All groups share one centre, and each spreads out both ways along 11 directions, with some noise.
Known rows, each followed by its group:
-9,6,11,-4,-6,-2,-14,-11,-8,23,-8,3,-11,-19,19,-3,-22,22 => k_483
7,23,-6,7,9,1,1,13,21,-24,-15,7,-32,-6,40,11,8,1 => k_598
-3,-15,39,11,-9,0,11,2,0,21,-1,6,-24,-10,25,-9,-34,5 => k_483
3,-15,16,0,6,-7,-3,-8,-4,5,-14,3,10,-2,-13,0,-25,-4 => k_906
-4,28,-4,-10,-2,-3,-9,3,-34,4,-2,7,-10,5,34,-20,33,14 => k_199
-12,-2,27,5,30,18,-28,-45,-27,-26,-18,31,0,-5,42,-3,-1,5 => k_576
-10,-19,-6,-34,26,17,-6,4,-12,-1,-26,-7,-6,-13,9,40,-5,14 => k_906
-24,-19,13,-19,-29,-10,-25,1,42,-12,-24,11,-7,-32,-9,22,-35,12 => k_954
24,-5,19,-19,1,-2,25,22,14,23,-8,-6,6,-19,-29,-20,31,-11 => k_954
22,-10,5,-15,-11,42,4,15,43,15,-12,-5,-13,-12,-13,5,25,-19 => k_576
46,-15,-2,-21,1,38,4,28,-4,25,-7,-29,-7,-17,16,-20,-20,-8 => k_954
20,-5,19,9,14,16,16,9,-7,29,-17,5,-12,2,-9,9,8,-26 => k_906
10,13,0,8,-9,12,0,-8,-7,-21,0,14,-2,-7,11,-5,-3,-10 => k_598
-9,-7,-6,-36,-25,1,-25,2,2,0,-10,-4,-7,-25,0,26,-33,16 => k_954
11,-7,-7,-18,2,6,-2,0,8,-14,11,-1,11,-3,-22,10,24,-17 => k_906
-3,0,11,-24,-7,-27,3,9,-54,-11,-27,-7,-3,7,28,-11,-60,35 => k_598
5,-30,16,-29,2,9,-9,4,-8,23,-16,-10,4,-5,-6,2,-17,4 => k_199
13,19,-49,-8,23,1,-35,-11,-19,15,18,-23,6,21,5,22,17,2 => k_725
20,-3,10,-9,26,15,-10,-27,-31,-19,-8,17,-1,-11,6,32,-12,-19 => k_576
16,2,18,-20,-20,-24,-3,1,-18,-11,-4,-1,-23,16,18,15,-49,8 => k_199
17,-7,21,-1,-22,3,11,2,-3,7,8,1,-14,2,-2,4,-33,-9 => k_199
-2,5,6,-7,-10,16,-14,-22,12,-40,4,17,-2,-23,17,0,-2,1 => k_576
-4,5,-1,-6,-1,9,11,8,-7,-8,-7,0,-5,-1,13,-3,4,9 => k_725
9,12,9,-4,-11,0,4,0,-2,-16,11,9,-18,2,19,0,9,-4 => k_483
35,12,-4,-16,13,1,-3,22,34,4,-32,-19,-26,33,16,5,17,0 => k_906
-2,4,-3,-14,19,-7,20,9,-17,21,-5,-16,12,-27,-4,-16,6,25 => k_725
16,-5,8,-9,2,38,16,-8,-24,-7,-2,4,-1,-10,2,6,-7,-10 => k_598
-23,-23,31,26,-34,3,23,26,23,-3,-18,14,-18,10,9,-14,-29,-4 => k_483
14,7,10,-12,-2,15,1,-6,9,15,-23,2,-5,-9,-8,1,-1,2 => k_954
-3,-16,33,-3,9,9,12,-11,26,-30,-33,17,-13,-18,9,16,-28,7 => k_725
-2,-10,2,-10,-16,21,-8,14,30,-11,-23,-6,-19,-1,26,1,-23,14 => k_598
11,-3,50,-26,37,16,45,-8,-23,30,-14,4,-33,8,11,26,23,11 => k_483
-24,-9,-27,5,17,-4,-3,10,44,-6,-7,-12,-4,-3,-10,38,3,12 => k_576
-8,-2,-1,18,18,-8,-1,-2,-4,-5,-16,7,-5,4,6,18,-16,-3 => k_576
38,5,6,15,-37,-7,15,20,1,16,3,-2,-18,39,-24,9,-31,-37 => k_906
26,2,11,-3,3,1,-32,-26,-7,-8,-16,8,-3,19,7,10,-31,-12 => k_725
12,24,-22,6,13,22,-11,-1,6,28,-30,-4,-8,-13,3,9,5,2 => k_483
6,40,-23,18,-30,-15,-2,-2,-24,26,-2,6,33,-26,-37,-44,0,-4 => k_725
20,-2,25,-15,14,-9,-9,-3,-22,-3,-37,0,-7,7,28,-17,-31,13 => k_576
-4,11,12,19,-29,-25,12,3,-10,24,-31,9,7,-1,-31,-11,-48,2 => k_598
6,10,12,16,-15,11,3,-23,27,24,6,4,-6,-15,-16,-2,-23,3 => k_199
13,-22,29,-27,-34,12,-6,29,-11,41,-4,-3,-16,-7,7,-15,-7,-13 => k_199
33,4,16,-52,19,15,14,11,-12,19,-44,-2,-6,-18,-19,15,28,-3 => k_725
4,-3,-24,-31,21,20,-10,19,-26,-32,-37,3,3,-17,12,28,15,-6 => k_598
20,18,-7,-14,-23,9,-4,8,-14,-13,5,7,-30,-19,20,36,-27,-12 => k_598
9,-21,29,-37,27,7,1,6,-28,21,-22,-8,-18,-26,30,15,-24,19 => k_906
27,10,28,-5,20,-11,5,-2,13,-10,-17,4,-13,-17,26,-23,1,5 => k_906
12,3,15,5,19,8,1,-31,15,-7,3,8,-3,-27,1,13,-22,3 => k_598
-7,-2,-3,5,22,5,-9,-13,18,-23,-27,6,1,11,4,14,0,5 => k_725
-10,-4,-2,7,-15,19,3,-5,-3,-1,-2,5,14,-2,-11,-10,-5,-1 => k_906
4,-5,27,-2,11,-13,1,-5,-3,-3,-26,3,-5,2,17,-14,-24,16 => k_954
31,26,24,-4,47,0,26,-29,2,-25,-41,7,2,10,5,-12,11,17 => k_483
-3,20,1,-12,-4,-6,-19,-22,-12,17,-8,8,-7,-16,5,14,-14,16 => k_199
20,-19,0,-5,25,15,2,-8,9,17,15,-12,-8,5,-14,40,-4,-18 => k_954
5,22,-22,23,-31,33,1,0,31,-4,-14,9,-25,4,-5,33,-20,-13 => k_906
6,-8,6,-16,-10,5,-9,8,3,-25,-4,3,-13,-21,29,3,-23,4 => k_199
-15,-1,-6,-12,6,-4,-18,-13,4,55,-17,-14,6,-1,-22,13,-11,26 => k_199
-5,6,-8,-10,8,13,6,-17,-8,-22,11,5,-5,-19,6,27,-6,10 => k_725
13,-6,40,-13,-31,16,5,-56,-22,-6,38,13,21,27,-29,-25,-12,-2 => k_199
-3,6,10,19,15,-5,23,-15,-10,-36,-27,11,17,9,-5,-17,-20,11 => k_483
17,-13,14,-2,7,52,8,-34,21,-37,9,12,22,-4,-15,-14,25,-18 => k_199
5,-22,10,-39,14,-17,-13,8,-38,8,-11,-7,-1,-28,5,27,-35,6 => k_598
-15,-19,3,26,15,14,28,21,10,1,17,-2,-25,2,21,23,4,-11 => k_725
14,-4,18,-4,-36,11,-31,-7,17,37,15,4,-5,-32,3,-26,-13,-12 => k_483
-14,-8,30,19,-3,3,22,-3,9,15,-45,10,-4,-12,-9,-1,-51,14 => k_483
11,-3,4,-9,10,18,5,-31,-42,14,21,2,9,-10,-15,24,-18,-6 => k_954
4,0,-6,5,-20,10,-17,3,-8,3,0,-4,-3,25,16,-16,-10,-3 => k_725
1,-14,6,-24,-3,11,5,3,-12,15,-2,-13,8,-1,-4,-13,-2,14 => k_576
-11,-12,-3,-18,13,-8,-12,-21,-17,-21,-6,-6,21,3,-3,4,-27,23 => k_906
22,-28,18,-10,-2,2,-8,-9,17,-25,6,-3,5,-14,1,5,-46,-10 => k_483
8,17,3,18,0,-3,11,-15,-3,-16,-14,7,8,-4,-5,-10,-27,5 => k_576
15,13,12,6,5,24,24,-4,39,39,-19,-15,-10,-2,-7,-23,7,21 => k_576
-5,-7,-8,-4,9,17,1,1,41,13,-15,-11,-3,-4,-11,11,6,11 => k_576
-20,34,-27,42,23,0,1,-25,10,-41,-23,18,8,13,7,6,7,10 => k_576
9,17,-5,9,2,13,3,10,6,13,-15,3,-30,-8,21,19,-6,-2 => k_483
37,32,14,16,-29,44,15,-3,-13,15,-22,15,-19,-23,17,-26,-24,-15 => k_954
42,-15,30,-29,5,19,-3,-21,22,1,-5,-3,-18,-12,-3,28,-36,-7 => k_199
13,-14,28,-30,6,-5,-5,4,11,-14,-16,5,-23,-34,23,21,-26,6 => k_954
27,-6,67,-19,-22,-10,42,8,12,-17,-16,19,-20,12,-7,-19,1,-11 => k_483
-48,-16,-21,-18,-16,10,-41,0,-1,-16,-4,3,22,-46,21,-14,-1,28 => k_199
-21,8,-11,24,-14,6,13,5,-22,-27,-3,23,8,-21,0,2,-8,-9 => k_598
-1,1,1,-4,-6,-26,-33,6,3,26,-1,-3,-11,1,10,4,-9,-2 => k_906
10,14,6,6,40,-9,20,-16,-12,12,-6,4,-6,-17,-10,28,1,2 => k_598
-1,-19,8,-9,12,-12,14,26,-24,19,18,-9,-28,-10,17,42,-16,-9 => k_725
4,-15,11,-15,29,6,13,11,-3,22,2,-14,-13,5,13,7,24,5 => k_576
-11,-10,-5,13,-20,40,30,18,-30,-13,0,24,0,-45,-10,26,-11,-32 => k_598
2,-5,28,6,-14,14,8,10,-15,33,-22,1,-19,-10,27,-21,-37,11 => k_906
24,20,15,-1,5,9,9,-21,-2,13,-11,7,-12,-9,-4,10,-11,-2 => k_954
-9,-40,3,-28,1,33,-8,8,-39,6,6,-3,-1,-5,11,29,-8,-10 => k_954
19,32,-8,10,52,-47,-4,10,-27,-7,-46,10,-11,29,7,23,26,-14 => k_725
9,-16,32,-3,-4,55,13,-1,-11,18,-32,19,-4,-11,-1,-11,10,-20 => k_954

New rows, each followed by its group:
2,7,-2,13,-13,27,8,-20,-9,4,2,2,7,8,-9,-7,-19,3 => k_906
5,-27,31,5,-26,7,5,51,36,14,-37,5,-38,-39,28,-3,-40,-12 => k_598
40,3,22,-32,8,11,16,-10,-76,6,10,0,3,0,6,-9,-10,-10 => k_576
4,29,32,-10,-8,-4,28,-30,20,-14,-56,27,-12,-26,-33,31,-39,23 => k_483
1,-20,14,16,16,-1,-1,-22,-17,-13,18,5,-4,-2,17,20,-48,-5 => k_954
-13,-38,5,-3,-3,25,8,21,4,35,8,-24,6,8,5,-27,-4,11 => k_725
16,-23,-9,15,-2,1,16,34,26,11,29,-15,-7,4,-14,11,9,-35 => k_954
3,-11,5,5,-12,13,5,31,28,9,-22,-7,-13,0,13,-18,-3,-2 => k_199
0,-20,11,21,13,13,2,-8,14,17,4,-15,8,6,10,-29,-23,10 => k_725
5,-2,3,1,19,-6,3,-3,-16,-2,-8,3,7,11,-6,4,10,-8 => k_906
-32,-24,20,4,-5,-10,-16,6,-7,9,-14,19,7,-45,6,-7,-15,0 => k_906
26,7,8,-2,3,-3,-13,-14,27,4,-12,2,-22,-12,-1,36,-36,-8 => k_906
45,19,13,-39,31,9,-18,-53,-16,0,-21,0,17,-25,-17,7,-20,12 => k_725
40,24,6,-27,17,-17,16,32,-14,36,-26,-12,-26,-16,7,9,14,-3 => k_725
12,-30,15,-35,3,13,2,-7,-12,10,12,-18,5,18,-10,7,-11,6 => k_199
8,18,-13,-8,19,-7,-11,19,9,-5,-17,-2,-20,11,27,5,44,0 => k_906
5,-4,0,-9,1,10,-22,4,43,-1,-10,-10,-10,24,21,-17,23,7 => k_598
-3,-10,-13,-13,21,-16,2,-9,7,-6,9,-29,-6,-2,5,39,-55,34 => k_199
20,9,30,-35,-44,8,-13,-13,-42,-7,21,20,-14,13,14,-13,9,-13 => k_199
-3,8,-11,-6,-5,-15,-2,10,10,-30,9,3,-11,-16,12,18,-5,3 => k_954
-23,0,-19,9,0,25,-6,-7,-15,12,-22,-4,8,25,1,0,-5,18 => k_906
-1,14,14,2,-3,22,-17,-20,-16,8,-21,30,10,-40,2,-20,19,-10 => k_199
19,-17,18,-1,15,23,-2,-10,21,12,-20,5,-4,-2,-17,24,-7,-22 => k_725
9,24,-14,16,7,17,14,-3,-16,4,-18,7,6,-1,-9,-5,15,-8 => k_483
-42,-13,-7,6,-24,13,-27,-9,12,-29,-29,17,6,-3,11,7,-29,15 => k_954
0,-22,-11,-5,-9,7,11,11,9,-39,8,-10,-3,12,-2,30,-37,-3 => k_199
-40,-20,11,18,-41,22,11,16,-36,21,-9,10,13,-5,4,-40,-24,8 => k_906
-21,-35,1,-15,13,-2,-29,6,-12,9,9,-20,0,6,39,-7,-17,23 => k_483
0,-12,10,-18,-17,26,-5,25,-7,9,-40,1,-10,0,21,-17,-3,4 => k_954
11,13,-8,-2,2,11,11,4,27,1,-7,2,-1,-7,-22,8,32,-13 => k_954
5,-17,10,-40,-16,20,-12,0,-2,20,-3,-28,6,4,20,-39,-19,37 => k_906
6,27,-21,0,-29,22,5,7,22,-13,-20,-3,-28,19,16,18,-17,13 => k_598
36,20,15,16,14,27,33,-4,28,31,-21,-7,-9,1,-13,-20,10,0 => k_576
36,11,18,15,-4,-24,6,17,5,11,-1,12,-24,4,-5,14,-5,-40 => k_906
14,-5,15,14,0,11,4,-20,-2,-14,-5,17,10,-20,-20,7,-28,-22 => k_576
-1,-16,14,3,4,7,-12,-10,14,-17,-21,11,-6,9,4,19,-23,-8 => k_725
1,-2,8,3,17,11,10,4,-12,-12,30,3,-18,-4,41,-1,27,-6 => k_598
-12,0,4,22,-2,15,12,-24,9,-12,0,14,20,-27,-21,-7,-16,1 => k_725
-20,-9,18,-15,-12,1,29,-3,-27,-18,4,14,-3,6,-13,23,-3,4 => k_483
6,2,15,-2,-2,28,14,-17,-6,-24,1,10,-8,0,17,1,-6,1 => k_725
9,20,-5,-23,17,-7,4,2,7,-5,-34,1,-4,-29,-6,16,3,15 => k_725
-12,-10,-11,5,0,16,15,7,2,23,14,-16,8,15,-13,-7,15,6 => k_199
32,19,-9,20,19,10,11,-1,-6,-20,-1,-12,-5,1,36,-26,-24,5 => k_954
5,-12,25,-13,-4,5,19,6,-31,-10,7,6,3,-24,12,-21,-9,0 => k_906
-8,0,-30,12,0,2,-21,0,-17,7,18,-6,6,22,1,13,3,-11 => k_725
12,-39,-10,-14,14,21,16,8,-19,-40,32,-8,2,8,-5,48,-17,-27 => k_483
-4,8,9,-25,-30,29,-27,-16,33,-25,-31,6,5,-9,25,-45,-1,31 => k_576
-1,-10,-1,-9,4,18,16,2,5,-27,5,4,-11,7,-1,37,4,-9 => k_483
35,23,19,-17,-36,24,-7,-19,5,-8,-25,9,-4,-19,8,-29,-39,9 => k_576
1,2,-8,-18,-19,11,-17,6,-11,-11,-14,1,-6,18,14,0,-3,3 => k_725
36,4,45,-36,-3,-3,6,-7,-25,45,-21,0,-20,-19,-1,2,-32,7 => k_954
-9,-17,27,-5,-24,24,-23,-20,-47,-2,-22,25,20,0,9,-37,-24,-6 => k_576
44,0,22,-50,-37,12,13,18,-29,10,7,-12,-10,-14,7,-23,-20,0 => k_576
-10,-29,7,11,0,27,0,4,5,14,-14,2,4,17,-7,2,-1,-15 => k_954
-1,-27,5,-5,-25,14,7,11,38,25,28,-26,-10,-4,-7,1,-33,11 => k_199
23,-2,12,-22,-9,21,8,15,2,24,-12,-1,-15,-16,-7,8,7,-12 => k_954
14,8,3,3,-17,21,-18,-27,11,-5,-14,5,14,-1,-8,-24,-20,3 => k_725
17,-9,9,7,-7,17,1,3,24,-33,-17,14,-12,-36,9,17,-39,-18 => k_199
1,13,-10,9,11,-1,-17,-30,-9,4,19,6,14,-1,-13,8,12,-8 => k_906
6,15,-30,-9,2,-4,-24,-36,27,-45,27,2,26,-4,-26,12,19,-2 => k_906
9,-11,22,-5,26,-5,14,23,17,9,-48,-2,-13,5,6,0,7,1 => k_725
15,11,19,-24,3,29,32,-3,18,-26,4,2,-42,-43,36,29,-17,21 => k_725
9,22,0,29,-18,-7,1,-15,20,-26,7,18,4,-5,-12,-8,-9,-17 => k_906
17,-1,8,-28,0,4,-15,-1,-5,7,3,-5,-2,0,9,-9,14,1 => k_483
-10,-5,13,4,3,2,-17,-19,3,5,7,3,-1,-11,23,-16,-13,16 => k_483
-1,13,-5,36,-42,0,3,33,42,31,-40,11,6,-15,-35,-34,2,-23 => k_725
11,4,1,13,-4,11,-16,-15,4,-7,-11,10,1,15,0,0,-11,-12 => k_725
-16,20,2,2,25,0,-3,-41,1,18,-14,-11,-1,-4,17,-6,-28,56 => k_576
3,-10,-34,5,24,2,3,12,22,-40,22,-21,20,-9,3,-4,11,0 => k_954
-3,3,-6,-4,-10,7,-6,-4,-8,-8,-12,3,5,-2,0,0,-14,5 => k_576
24,11,5,-30,26,1,-8,-18,17,-13,-15,-2,-19,-23,13,33,-11,15 => k_954
11,-5,4,-1,30,24,-2,-19,11,1,-27,-5,8,9,-1,-4,2,9 => k_954
-6,29,-3,8,26,-29,-9,-23,-17,-39,5,16,1,-15,32,-6,9,15 => k_906
-3,-5,-9,-4,30,6,0,-16,-5,2,19,-16,0,-14,10,18,-14,19 => k_725
33,6,37,2,6,9,19,-8,6,7,-13,1,-19,-14,21,-22,-28,5 => k_725
-10,-3,-2,-2,10,-4,22,13,-3,-3,14,1,-23,-34,9,45,-11,0 => k_725
-5,27,-23,28,-1,8,2,4,24,-15,-12,11,-17,-28,14,17,-6,-1 => k_199
18,6,-12,-7,4,20,0,3,-17,3,19,-2,-10,-3,9,17,18,-19 => k_483
27,-1,-5,8,-35,24,-12,10,45,-15,13,8,-8,-10,-9,-3,7,-40 => k_483
-22,7,-1,41,-33,22,21,6,18,-13,-23,20,4,-11,-11,-15,-24,-5 => k_598
-2,-13,5,-20,3,9,-7,-4,4,21,-12,-3,-2,3,-19,23,2,0 => k_954
7,11,7,9,0,18,9,-28,-5,-28,2,17,9,6,-5,-7,4,-7 => k_199
8,-10,19,-4,11,-3,-1,-4,-4,5,-4,8,2,-21,-3,-1,-2,-9 => k_906
14,-7,6,-1,-8,14,22,-12,-7,-15,32,-5,-2,14,-6,8,-13,-6 => k_199
-5,-13,0,3,-17,43,9,3,6,17,-12,5,-1,-12,-17,10,-6,-11 => k_906
-8,11,-11,6,-22,-8,-14,18,-13,4,-8,1,-7,0,24,-15,-12,6 => k_483
-1,11,-8,-13,21,-7,1,3,-7,-37,-23,4,-16,-7,27,28,-6,14 => k_906
-42,10,-21,18,-42,39,-16,13,17,19,-30,0,-9,5,31,-32,-7,31 => k_906
-9,-4,0,-24,-33,-23,-25,47,0,40,-31,-13,-33,-2,24,8,-29,14 => k_199
-29,-23,7,-27,-1,-42,-3,11,29,6,5,1,8,0,-47,35,31,1 => k_954
28,-13,4,-43,22,2,-10,4,-6,15,-10,-21,-17,6,5,38,-15,6 => k_906
-13,-16,31,-21,19,5,-5,-5,-7,44,0,-7,-34,-10,40,17,-12,29 => k_483
17,-20,49,-4,-23,-5,1,8,0,42,-24,1,-3,-17,-4,-39,-46,-1 => k_483
-1,-29,5,-23,4,0,2,22,-23,11,2,-15,5,7,3,-2,-1,-1 => k_954
31,27,41,-16,-39,-10,-11,-15,-19,30,-35,8,-29,-31,26,-22,-91,27 => k_954
17,-30,27,-25,-12,-5,-5,-13,-6,4,20,-2,17,-26,-24,-6,-37,-7 => k_906
17,3,3,14,1,24,3,2,17,-3,-26,-2,-4,-4,16,-23,-17,0 => k_954
-26,-47,13,12,-19,16,1,19,25,0,2,14,-3,-4,-18,22,-2,-32 => k_954
-11,13,5,-19,-37,-9,9,21,-34,16,-1,15,-15,0,-6,7,17,-7 => k_954
-8,-31,20,-21,67,-42,-2,-3,-9,5,-28,-15,-1,-13,9,35,-33,28 => k_725
7,-6,26,25,-19,6,21,4,11,9,-1,4,-2,0,0,-34,-24,-6 => k_199
-18,6,-20,15,-24,53,10,-3,26,-16,-31,7,-5,-2,-5,14,-18,8 => k_906
-21,-29,-1,-7,7,38,-6,-6,-31,-20,-1,10,8,-2,15,15,-2,-6 => k_954
9,21,4,8,29,-12,-1,5,8,-14,-24,15,-24,-14,27,20,17,-6 => k_906
-11,-4,-26,-2,3,-15,13,53,-32,33,-16,-18,-19,13,8,29,-4,-1 => k_199
-13,0,-2,-16,7,26,40,32,18,-5,-3,-17,-23,-16,34,-7,23,32 => k_725
28,14,17,-7,-1,-8,4,-9,21,29,-28,-10,4,-6,-21,-25,-20,14 => k_954
36,20,27,-3,49,-28,3,-25,1,-2,-35,6,-10,-21,7,13,-29,8 => k_725
-33,6,-19,11,13,-37,-22,3,-21,-21,-11,13,6,8,9,17,4,4 => k_906
27,9,57,4,-17,9,12,-17,27,40,-46,18,-9,-24,-27,-24,-26,-5 => k_954
